There are 3 ways to turn a row about zero (a turn may also mirror it). The second row of each pair is the first, turned, with some noise. The first 21 pairs use one turn. New pairs use 2 turns, one after the other, and a turn may come again.
Some pairs, each with its turns in order after it:
[  6  18  31  13 -27  13]
[ -1  -5 -12 -45  -4 -16]	(2)

[  4   9 -16 -27  -4  16]
[ 17   6   1  15  18 -21]	(1)

[-6 12  0 -5 25 10]
[ -8 -20 -20  -6  -1  10]	(0)

[ 14 -29 -44   5  -3  32]
[ 21  16  36   9 -29  35]	(2)

[ 15   2 -21  25  16 -13]
[-27  14   7 -24  15   4]	(1)

[ -6  14 -14 -18 -19  10]
[  1  17 -18  -8  -2  23]	(2)

[ -4 -13   8  -9  11  24]
[-13 -22   5 -13 -13  -8]	(0)

[ 10  -5  28 -24 -20 -13]
[ 31  13  10 -23 -19  -7]	(0)

[10 -4 26  3 18 29]
[ 34  -1   2  -8  -4 -25]	(2)

[ 23  40 -40  25  -2 -20]
[-20  47  40 -20  20 -11]	(1)

[-33  10 -26 -38  31  -3]
[ 31  29 -41  -6  14 -22]	(1)

[  0 -16  15  25  12   1]
[  4 -24  23  11   8   7]	(0)

[ 18  -9  13 -15  19 -37]
[ 45 -12 -14   8  -3  -9]	(0)

[-22  -6  19  17  -6  -6]
[  1  -2  -5  -4 -21  27]	(1)

[  1   5  10 -44  13 -24]
[ 30   0 -32 -10 -27  -5]	(0)

[-5 13  3 47 28  6]
[-39  27 -10   0  -2  29]	(1)

[40 25 -7 16 -4 33]
[-18   3  -1 -30  49 -11]	(0)

[ 41 -16 -17  16 -28 -14]
[ -9 -35  25 -18 -14  33]	(2)

[  5 -21   7  16  33  45]
[ 43  14  27   7 -22 -28]	(2)

[-24  13 -41   9 -23   4]
[-29  31  -2   2 -24  25]	(2)

[  8   5 -25  -2 -14  13]
[ 7  5 17  6 25 -3]	(1)

New pairs. What belongs after each?
[ 15   9  26 -18   3  21]
[ -9  -8   7 -13  18 -32]	(2) (1)

[ -6  22 -17  22  17 -14]
[-18  16 -15   7  27  18]	(0) (1)

[-27 -32  -2  -7  23  10]
[-26  -5 -18  18   5 -32]	(1) (0)

[ -3 -12  -9  -6  -1   9]
[ 8 -6  8 14 -4  0]	(1) (2)

[ 28 -19  19   6  -4   5]
[ 21 -18  12  -4  26   3]	(2) (2)

[31 20  8 -9  0  4]
[ 17 -13 -13  27   7  14]	(0) (2)

[-18  13   7  23  -6  14]
[-19 -14   6 -17 -15  13]	(0) (0)

[ -6 -19 -16   7  -2 -11]
[ -3 -11 -13 -10 -13 -15]	(1) (0)

[ 13 -13   0  24   5   4]
[-17  -9 -19  -6 -12   5]	(0) (1)

[-28  -6  10  15  -9 -67]
[-14   2  30 -27  62  -1]	(0) (0)

[ -2  -9  -1   1 -12  -2]
[ 0 -7  6 -7 -2 -8]	(1) (0)

[  3  14 -15  22  24 -10]
[-13   8 -25  -6 -12  22]	(1) (0)

[-12  31   8 -15 -20 -12]
[  7  19  15  28  14 -19]	(0) (1)

[ 12   0  14  -4 -10  28]
[  7   4 -13   6  32   2]	(0) (2)

[  1  -3   2 -47  -7   6]
[-13 -40  20   9  -3  11]	(1) (2)

[ 18   2  -2 -40   0   6]
[ 15  28 -21  11  -8 -16]	(0) (0)

[ 3 -7  0 19  3 -7]
[  4 -17  10   2   8   5]	(0) (0)

[-36  21  17  14   2 -14]
[-4 -4  6 41 20 14]	(0) (1)

[-31  23  -1  -9 -37 -12]
[ -1  39 -28  26  -6   6]	(2) (2)

[ 12 -16 -10  14  19   4]
[-14 -12 -13  12 -18   5]	(1) (0)

[-24   6 -13  25  15  -4]
[ 15  20 -26   2 -16   6]	(1) (2)

[ 12  26 -17  16 -24  14]
[  1  33 -26  10 -12 -11]	(0) (1)

[29 -3 -2 25 13  6]
[  4 -34  17  -5  -9   6]	(2) (1)

[-11 -25   8 -19 -28  34]
[ 17 -20  45  -1 -19  -6]	(1) (2)

[ -3 -10  11  38 -18  -2]
[ -8   5 -11  -9  40  -6]	(2) (2)

[ -3  28   0 -32  19   2]
[ 4 15 -1 14 -9 42]	(0) (2)

[ 25   6  14   2 -27  36]
[ 29 -10 -15 -10  18  35]	(2) (2)

[ -4 -14 -10 -19 -25   8]
[ -4   8 -10  32   4 -12]	(2) (1)

[-24 -17 -16 -34  11 -16]
[ 12   0  40 -18  14  19]	(0) (1)

[-42  15  -9  20   0  47]
[ 22  40  42   6 -22 -17]	(2) (1)

